The groups are shells around one centre, one inside the other: the same stretched ball of 6 dimensions in 9 sizes.
In the rows, 128 means zero.
Known rows, each followed by its group:
[120 129  90  57 140 144  91 138] : (2)
[147 130  88  70 125 145  98 146] : (7)
[151 142  84  56 134 137 110 135] : (0)
[137 117  86  65 160 124 100 159] : (3)
[141 125  84  53 146 152 106 150] : (0)
[145 120  93  74 130 153  98 148] : (6)
[122 124 109  62 153 134 103 133] : (2)
[153 141 101  62 129 113 115 161] : (1)
[110 118 112  71 123 157  83 149] : (1)
[131 107  99  82 166 125  95 140] : (0)
[125 120  90  70 147 124  88 152] : (2)
[109 106  98  75 163 135  82 140] : (0)
[122 119 115  71 135 150  97 140] : (2)
[130 108 115  93 152 135  94 123] : (5)
[122 129  86  56 152 124  95 145] : (7)
[161 137 105  66 121 139 119 152] : (0)
[146 134 110  68 136 120 113 148] : (2)
[153 126 109  80 150 105 114 146] : (1)
[152 134 106  54 139 156 124 130] : (6)
[160 144 124  60 124 129 132 150] : (5)
[132 106  94  85 172 110  93 145] : (8)
[164 143 101  59 147 114 130 136] : (3)
[146 133  84  58 125 153 101 151] : (1)
[133 126  98  49 156 147 113 139] : (7)
[115 124 103  78 148 119  86 125] : (1)
[173 140 114  68 131 123 134 148] : (6)
[152 129  79  72 140 115  99 162] : (7)
[146 142  88  52 127 134 108 154] : (3)
[141 124 118  67 146 145 117 129] : (3)
[133 137 108  61 148 120 111 126] : (4)
[123 126 102  79 122 133  83 147] : (4)
[117 115 101  83 156 113  84 136] : (6)
[138 128  85  56 131 166  99 141] : (5)
[147 123  98  65 146 144 111 143] : (2)
[133 127 132  73 142 150 115 107] : (8)
[129 143 113  62 123 137 105 122] : (3)
[138 113  80  73 160 112  92 171] : (8)
[131 131 121  76 128 124 102 140] : (0)
[134 131  85  56 153 131 102 133] : (4)
[107 120 114  74 127 150  81 137] : (4)
[129 141  94  57 128 127  98 147] : (4)
[147 138 101  81 135 107 104 126] : (6)
[120 133  94  65 115 149  82 147] : (4)
[127 129 116  85 123 135  91 123] : (7)
[142 117 112  62 146 154 115 152] : (8)
[130 132 121  90 107 143  90 121] : (5)
[138 113  70  67 153 144  88 158] : (8)
[158 148 106  60 117 127 120 150] : (7)
[146 109  74  71 161 138  96 159] : (5)
[123 140 108  65 111 150  93 130] : (3)
[155 136 127  69 150 120 133 118] : (6)
[134 153 112  48 121 147 116 114] : (5)
[142 143  84  52 145 123 109 131] : (1)
[141 148 105  45 115 146 115 153] : (8)

New rows, each followed by its group:
[125 142 105  56 119 140 100 140] : (4)
[124 130 105  74 140 129  94 118] : (4)
[116 121 101  71 125 153  82 145] : (2)
[127 118 102  83 121 140  82 157] : (6)
[118 120 109  70 167 116 100 123] : (8)
[134 140 119  68 126 148 109 106] : (6)
[141 134 124  68 129 155 117 115] : (1)
[121 133  82  57 129 134  85 159] : (1)
[149 143 115  47 125 150 126 146] : (6)
[113 118  91  64 127 157  78 162] : (6)
[122 117  72  58 168 127  88 147] : (6)
[143 130 112  61 122 161 112 147] : (1)
[154 146  77  53 125 121 107 165] : (6)
[160 153  75  55 118 120 108 156] : (5)
[160 127 107  78 129 137 113 148] : (6)
[146 129 107  75 150 113 112 132] : (2)
[138 129  78  58 150 126  99 150] : (2)
[132 139  80  41 135 149 103 147] : (8)
[171 133  75  63 145 119 116 162] : (6)
[168 134 126  64 145 133 142 135] : (5)
[131 133  95  56 137 153 102 126] : (7)
[145 124  82  58 159 127 108 153] : (2)
[128 116  94  56 178 124 108 144] : (6)
[132 143 109  51 125 151 110 127] : (4)
[136 136 119  58 122 166 113 123] : (1)
[136 125 122  83 136 134 105 121] : (7)
[119 134 121  78 103 156  87 125] : (1)
[149 143  95  49 162 101 126 138] : (5)
[144 126 100  62 145 149 111 134] : (3)
[127 119  96  55 174 128 108 135] : (1)
[120 118 110  74 164 112  98 136] : (8)
[126 128  85  55 161 134 100 124] : (8)
[157 161 115  58 121 112 129 126] : (5)
[100 114  87  65 146 153  71 138] : (1)
[103 127  96  60 131 154  78 131] : (0)
[158 133  77  50 152 130 117 155] : (0)
[156 126  97  68 152 129 117 142] : (2)
[124 127 101  52 137 158 101 143] : (4)
[150 138  87  62 118 150 102 148] : (1)
[126 132 127  70 139 131 109 120] : (7)
[126 112 110  74 143 158  96 135] : (7)
[131 127  81  69 144 123  89 146] : (2)
[159 131 102  64 140 147 122 134] : (1)
[144 138 106  52 133 143 118 144] : (2)
[134 131 104  76 117 154  94 126] : (0)
[142 135  99  49 147 138 118 141] : (2)
[156 143  72  54 135 125 108 152] : (1)
[123 127 110  81 136 131  91 117] : (7)
[134 139  92  58 128 121  99 160] : (1)
[163 151  99  63 122 125 121 132] : (0)
[131 114  82  72 160 132  90 142] : (4)
[132 119 104  80 147 116  96 149] : (7)
[152 116  71  77 164 107  97 159] : (8)
